All groups share one centre, and each spreads out both ways along 9 directions, with some noise.
Some rows, each with its group after it:
[-25   3   7   9   0 -27  53 -23  19 -31  -4  30 -12]
J_662
[-31 -21  22   7  18   2   2   2 -38   7 -24  46  19]
J_187
[  0  10  -1  28   0 -42  21  22  10  14   8  -5  14]
J_826
[ -4  16  51 -25  43 -12  30  12  10 -16  -6  -2   8]
J_662
[  8  12   7 -12   1  -7   3  34   4  10  33 -19  50]
J_603
[ 10 -11 -38  -2   5 -10  31  50 -28 -30 -28  -3   5]
J_187
[ -7 -33  20 -33  -9  27 -23 -21  16 -58  -4  43  -1]
J_662
[ 22  12  13 -26  22   0   4  12  30 -38 -31 -19 -46]
J_187
[ 40   2  16  13 -23   1 -15 -42   0 -15  32 -22 -20]
J_713
[ 17  15 -47  -8   1 -31 -17  33  19  -2  53  26   2]
J_187
[ 48  27   1  -1   4  11 -16 -15  28  17  37 -32   7]
J_187
[ 27  34   4  23 -20  14 -20   6  -3  13 -15 -18   0]
J_603
[  7 -10  19 -48 -24  36 -57 -22   0 -42  27  19 -16]
J_826
[-31 -25 -20 -13 -19 -15  17 -19 -22 -32   8  10 -40]
J_603
[ -5 -32   4 -15  25  33  -8  -6  -6  -4 -44   5  -7]
J_826
[-19  -4 -11 -36  16  13 -13  36 -46 -30 -15  54  -2]
J_526
[ 16   1 -26  -9  40  -5  28   3  14   3  18  10  10]
J_348
[ 10   2  19  35  27 -42 -21   1 -13  27   1  34 -24]
J_187
[-59 -19   0 -26  17   0  14 -17 -36   9  13  36  -6]
J_526
[ -7 -38  11 -15  21 -27 -15  18  -8 -10 -13  -7 -35]
J_662
[  2   7  71  -8  15 -25  25  12 -14 -26 -16 -29  -9]
J_662
[ 31 -23  13   5  25  -5 -25   6  -9  -6 -14   6 -13]
J_526
[-26 -10 -26 -14   4  16  48  -3  -6 -13  10  14  39]
J_662
[ -1   9 -39   9   8   2  38 -27   8   3  -2   4 -20]
J_826
[ 2 54 16 12 19 10  7 -1  8 22 12 43 39]
J_187
[ 32  29 -33  14  25  -2   3  10  34  15  27  36  30]
J_603
[ 16 -15  -7 -23   0 -14   4  12   1 -25  14 -33 -18]
J_187
[-42 -17 -22  -1   5   9  32 -34  -9  16   3  14  -4]
J_526
[ -5 -12  40  19  28 -14  -7 -34  37  13  -5  31  -6]
J_603
[  2  22  -7 -18  25  41  23   0 -41   9 -10  -9  15]
J_826
[-13 -25  31 -26  12  10 -14  21 -38 -22 -32   3  -6]
J_187
[ -8 -15   8  32 -33 -11  21   0 -10 -14 -39 -25  -2]
J_713
[ -7  18  -6 -11  -7  -7  25   9 -12   1  37 -13  27]
J_348
[ -8  29  41 -26  41 -17  20   1  34  11  10 -11  -4]
J_662
[-16 -29 -24  36 -61  -4  -4  10   3 -13 -33  -8  11]
J_713
[ 33  -8 -16  13  -9 -22  -5   4 -20 -10  40   1   5]
J_348
[ 10  25 -21  18 -28  18  15 -13 -18 -43 -39  28 -33]
J_526
[-55 -20  19   1   3 -13  -7  -5  41  31 -14  21  15]
J_713
[ 10  25  47  15   3  -6  26 -28  29 -32 -15  21  -4]
J_603
[ 19   3   4  15  19  -1 -25 -11  -3  24  15  19  -3]
J_713
[  7  14  -3  -3  32 -23  31  18   7  10  14  -6   9]
J_603
[  7  19  17   8  23  -4 -33  -8  43  26   9  39   4]
J_662
[-18  36   4   5  -2 -18  32   7  -8 -19 -10  20 -14]
J_526
[ 50  12 -16  13  22   0  -9   3 -26  28  40 -13  15]
J_826
[-44  -5  28   5   1 -22  20  22 -45 -15 -24  41   8]
J_187
[-11  -3 -26 -17  18 -12  20  55 -10 -19 -16  27  21]
J_826
[  6   0   7  -3 -41  49   4 -31 -12 -47 -13   6  15]
J_603
[ 19 -18  33  -9  35 -15   9   3  16   8   1 -45   0]
J_826
[ -9   1  28 -10   5 -18  12   9  35 -50 -46  18 -38]
J_348
[ 11  17 -41  27 -34  14 -13   1  23   6  -8  15  11]
J_526
[ 41 -28 -26  14 -11 -13  13   2   8 -46 -18 -18 -30]
J_713
[-23  26  -7  -6  42  -3  28   5  36  16 -18  37   6]
J_348
[-38  -3 -16  23  -3  11   8   6   2  27 -28  39  35]
J_348
[-27 -46   9  -9  -1  20  -3 -39 -25  -3 -24  -8 -33]
J_603
[  3  17  15  15  -6 -15 -35  53 -27   2 -12  35  23]
J_526
[ -4  -3  19 -57  36  27  -3   2  -3 -15  17  10  12]
J_348
[ -1  14 -16   4  21 -11   0  -5  33   9   5  34 -12]
J_662
[ -8  -8  17   9  33   8 -33  -6  -7  15 -45  44 -29]
J_526
[  6  -3 -13  -9  22 -12 -14  36   5  31  30  -4  33]
J_603
[  2   9 -24  35  -7 -11  41 -26  -1  23  10 -18  -1]
J_826
[-10 -22 -36  -5  21  10   5  22 -17   3   5  59  46]
J_348
[ 10 -32 -16   2  27   2  36  -1 -38  -7   9   7  26]
J_713
[ -9  14  -6  25 -45   3 -33 -22   5  22  42  22  22]
J_713
[ 18  18 -12  -4 -21  -7 -37   2  42 -20   9  16 -31]
J_713
[ 25  12  -2 -26   5   4 -16  -1  17   6  28 -43 -19]
J_348
[-14   1 -43   2   1 -30  39   1  16  19  54  -7  25]
J_526
[ 11   4 -14 -30  32  12  13  21 -40  -2  31  11  32]
J_348
[  1 -25  35  14  33  10  14 -13 -20   3 -55  -7 -11]
J_713
[  5 -19  -6  14  30 -35  22  35 -16 -32 -33  45  -8]
J_662
[  9  21 -15  10   3   7  23 -12  26 -16 -29   4 -23]
J_526
[ -5  20  -1  -3 -19  37  23  13  -3 -21 -43  -5  26]
J_187
[ 26  37  25   7  16 -24   1  23 -35 -14  -9   3 -35]
J_348
[  5  26  24  27  24  25 -14   5 -32  37 -19  42  45]
J_187
[ -5 -10  -2  22 -41   2  21 -15  -7 -26 -13  -7   5]
J_713
[-27   3 -13   6  11 -28  31  -2  17  24  18   3   2]
J_662
[ -7  12  49 -25   3  10  10 -19  19 -18   9 -18   2]
J_662
[-10 -31   7  -8 -30  29 -41 -15 -13 -27 -19  19 -12]
J_603
[ -5  47  13 -20   8 -31 -18  22  40 -21  15  47 -32]
J_348
[-19  51  39 -11 -23 -22  -7  38   2 -12  19  17  18]
J_826
[-29 -26  19  15  27 -14  14  -6   1  35 -12  11  20]
J_713
[ -7  -2 -12  18 -30 -20 -17   1   5   4  30  22  14]
J_603
[-15 -14 -36  28 -23   6 -16  -6  -2  17 -10  34   9]
J_826
[ 26  31 -30  31  52  12  19 -10 -14  49 -27   8 -15]
J_826
[  6 -11  15 -18  -3 -28   5  16   3   2  59 -31  34]
J_526

New rows, each followed by its group:
[-14  18 -28 -22  20  12 -14  59 -12   5 -44  24  -6]
J_348
[-18  -5  30  -6  18  -6  -8   1  15  30  23   6  35]
J_662
[-26  39 -20  24  -3  -6  42 -17  14  25 -11   7  -8]
J_826
[ 17  16 -24  46   4 -49  20 -19  18  31  50  13   1]
J_187
[ 33 -10 -29 -20  35  19  -3   8 -10  19   7 -37  -4]
J_348
[ 28   6  -7   0 -28  14  27 -33  33  -8  21 -67   3]
J_187
[-25   5  20  27  10  27  36 -16 -25  12 -45  29  41]
J_187
[ -2   4 -14  -9  11 -39  12  18   2  -8  41  18  -2]
J_187
[ 16   5  27  25 -15   2 -17 -27  11  -2 -11 -10 -17]
J_526
[-16 -33 -12   4  39 -34  31  29 -20  14  -5  15  14]
J_603
[-38  39  -1 -10 -51  -1  26 -22 -19 -33  25  16 -10]
J_526
[ -2   1  12  24 -46  30 -31 -13 -44  19  -2 -11  26]
J_713
[ -6 -33 -21  51 -41 -21  11  12  -9 -19 -41  10   5]
J_348
[-36  34 -22 -17   5   8 -18 -12  66  28   1  31 -23]
J_826
[ 38  -9 -24  39 -17  -5   5 -12 -51 -13  23  10   7]
J_826
[ 42 -22  26   6  23  -3 -10 -42 -17  -7  49  14   5]
J_348
[  5 -15 -32  16 -36  22  20 -24  19  -3  -2 -33  21]
J_187
[  4 -37  16  22  19 -49 -20   8 -47  18  18  11 -19]
J_187
[ -4 -60   6  16 -12   3 -13 -46  25 -14 -27  -3 -30]
J_826
[ 21  14 -25 -17   9  13 -18  27  25 -17 -19  13 -12]
J_187
[-16  25 -17 -41  45  -8  39  13  39  -7  26  21  10]
J_662
[ 45  15  16  -9  28  -9  -7  -4  -3 -20  17  -2 -27]
J_826
[  1  14 -31 -53  39  53  -4  15 -24  19  10   0  24]
J_826
[ -2  -4 -22  12 -18   4 -35  24  -6  11 -32   8 -10]
J_348
[-26   0  -1 -25 -10  28  17 -22  10  13  34 -14  42]
J_662
[-17 -17  -8  -7 -32   5  -1  23 -10 -13 -11 -16  20]
J_713
[  3  -2  43  11   7  29 -35  -5 -24  10 -48   5  -1]
J_187
[ 14   4  17   3  -1   4   9  10 -22 -18 -18 -14   0]
J_662
[-11 -17  -7  -4 -11   5  11 -43  57 -16 -11  -7 -29]
J_187
[ 19  -9  -1  -6   2  13 -14 -24  27  -9   1  -7 -21]
J_526
[ -5 -37   9  -4  62  -8  23 -22  30  37  -8 -21  -6]
J_526
[-29   3 -22  15 -48  29  -9 -39 -15  -1  -2  27  -6]
J_526
[  3  -2  12  22  -7   1 -44  17  -8  41   8   4  34]
J_826
[ 13 -29   5  44 -13 -15  27  -7 -23 -18 -37  -8   0]
J_348
[ 11  47 -25   8  23  14  35  21 -53   7 -13  20  13]
J_826
[-21   0 -29  -5 -18  41  -8 -23 -16   4  -9  26   0]
J_826
[  1 -67 -32  31  -2 -27   6  -3  23  23   7 -21  20]
J_826
[ 16 -35   3  15   4 -15  -5   8   3  30  29 -33  43]
J_526
[ -8   5   3 -39  45  -1 -27  21  30  10  11  30  -6]
J_713
[ 40 -31   6  27   2 -28  20 -22 -12 -33   2 -14 -24]
J_826
[  7  -8 -12  -4 -30  19 -46   8   0   1  12   1   7]
J_713
[  2  -5  26 -21 -17  -4 -41  -2  20 -30  11  17 -20]
J_348
[  2  -2 -16   4  28 -11  16  21  -4   3 -18  19   1]
J_526
[ 19  11 -44 -12  34  29  38 -17  10   4  19   9  21]
J_603
[ 33  61  35  -5  -3   4 -20  43 -14 -15 -23 -11  -9]
J_187
[ 13  37  18 -10 -32   8 -25  -4  14 -38   2  10 -26]
J_526
[  5  24  30  -4 -40   0 -17  26  -7 -24  11 -11  25]
J_526
[-21  -8  24 -16 -32  21 -47  18   2 -14 -52 -15 -27]
J_348
[ 27  16  -4  23  52  11 -13  -5   1  50 -27   5 -12]
J_826
[  9  41 -14 -14 -28 -19   6   9  11 -50  17  15 -37]
J_603
[-28   7 -21   0 -12  -9  25  20  -1 -24 -21  35   1]
J_826
[-36  -8   1  23  -9 -39 -11   9 -16   9  11  58   1]
J_187
[ 12  11  42  24  21 -51  21  31   7  -4 -20 -12  -1]
J_826
[ -4 -28   4   6 -35 -45   7  -9  37 -43  27  -1 -16]
J_826
[  1 -24  -8  27 -44  -4 -22   3   6  -5 -29 -20 -13]
J_348
[ 15  -4 -24 -30  51   4  39  25 -28 -28   2  28  11]
J_713
[ 55  18 -19  14 -23  -6 -24  -8  -4 -18  40  -6 -19]
J_713
[-14 -50   4 -10 -25  17 -22 -22  25 -17  10  11  23]
J_348
[ -2   4  29 -18 -44   0 -39  30 -10 -28  10 -17  11]
J_603
[ 19   0 -29  17  13 -19  25  42 -43 -20 -10  26  17]
J_826
[  2 -14 -32  29  -2  -1 -18 -21  21  30  32  47  33]
J_603
[ -3   6 -14 -23 -16  58 -12  -2  28 -15 -26   4  26]
J_187
[ 14   4 -40  31  27 -32  13  34  -1   2 -26  46  -8]
J_826
[  6  25  12  -9   3 -40   1  17   7   9  26 -40 -30]
J_662
[  7 -38  15  -3 -15   9  -3 -30  11 -19  14 -15   9]
J_348
[  4  17  -7  13  17 -39  39  13   2 -35 -18  33 -29]
J_603
[  4 -38  -5  28   4 -23  15  -4  11  23   3 -30  16]
J_826
[ -2 -22  -9   9 -13  17 -24 -41  48  32  23 -11  14]
J_348
[-10   5  42  25 -42  -3 -16  -2  -5  10 -27 -43  -5]
J_713
[  8  24   1  -1 -25 -45  -2  20  27 -40  24  16 -25]
J_348
[-12  28  15  12  19 -16   5   3  20  11 -26  24 -20]
J_526
[ -5 -19 -31  29 -10 -32  48 -21   5   1  26  -8   7]
J_187
[ 20 -20 -16  49 -12 -25  -8   1 -12  24   1  -6   5]
J_713
[ -2 -27 -26  -7 -28   5   5 -25   4 -13  38 -10   6]
J_826
[-23 -13 -17  49 -41  -7  10  12  -8  11 -46   1  13]
J_348
[ -1 -23  20  13 -26   4 -27 -13 -40  -2  11   6   8]
J_526
[-27 -20  10  10 -18  -2  -5  46 -24  17 -49 -33  22]
J_713
[ -1  22 -20  10   4 -31  18  11  35  17  26   4   7]
J_526
[ 23  37  16   8 -17  20  -6 -23  15 -41 -31  17 -38]
J_603
[ 36  22   1  11  33  -3 -28   2  20  21   7  21 -10]
J_187
[-28 -29  19  -3   2  21  -3 -26  18  -1 -12  28  26]
J_348
[ 17 -24  19  19 -25 -13  -4  -7 -24 -19  10 -10   9]
J_826
[-15  11   4 -25  12   5 -36   2  45   3   6  42  -8]
J_348
[ 11   1  -3   1 -53  46 -33 -15 -13 -23  -5   2  12]
J_603
[  7 -10 -48   1 -16 -12  -6   8 -11  -8  -6 -20 -55]
J_662
[-19  41 -21  50 -23 -20 -22  19   4  31 -14  64   7]
J_826
[ 31 -13  41  12 -37   9  -5   2 -47 -74 -46 -12 -22]
J_662
[ 15   0 -10  14  50  12  33 -19  -1  25   4  22  32]
J_187
[-12  -4 -16 -28 -10  12   1  24 -25  -7  23  -6  32]
J_348
[  0  18 -37 -23   2  40 -23 -18  24  42  19 -24  -7]
J_662
[ -1  41 -10  26 -34 -42  11 -11  18  16  41 -27 -25]
J_662
[ 13  16  -5  64 -14 -18 -12   0 -23  40 -12  13   8]
J_713
[ 41 -10 -56  39 -20  -5  18 -12  -8 -15  11  -1  -3]
J_526
[ 26 -29  18  26   2 -14  31 -24  -7 -26 -18 -23 -12]
J_348
[  2 -23  -2 -21   6   0   4  33 -40  -3  -3 -36  11]
J_662
[-10 -19 -21  43   2 -33  -7  19   5  39 -10  13  17]
J_713
[  3  -3  25  14  22 -16  28   4   1  21 -14 -36  10]
J_826
[ 34 -11   9  -3  31  28  15  -1 -67 -12 -16 -10   7]
J_713
[  5 -34 -13  -3 -32  37   4 -34 -15 -15   1 -28  15]
J_526
[ 21   7 -11  29 -25 -29  10 -12  14   4  34 -23  -3]
J_348
[  9 -19  -6   8  -4  19 -29  -3  -1 -14 -16  40   7]
J_662
[ 20  -4   4  15   3  42   4 -14  -3 -20 -33  31  36]
J_603
[-29  22 -12  -5 -15 -14  57   6   1  -6  12 -13  17]
J_826
[-20  -7 -43   6  -4  21  16   5   6   3  -9  43  41]
J_187
[-16 -39  -5  -6 -10  12   9  27 -63   1 -26 -31  21]
J_603
[ -1   0 -50   8 -22  17  17 -16   4 -32  -9  41  -4]
J_662
[  2  27  -2  -6  14   3 -51  28  -5  16  -9  40 -18]
J_348
[-21 -32 -10  -3  10 -17  -7   1 -18  14  -5   2 -26]
J_603
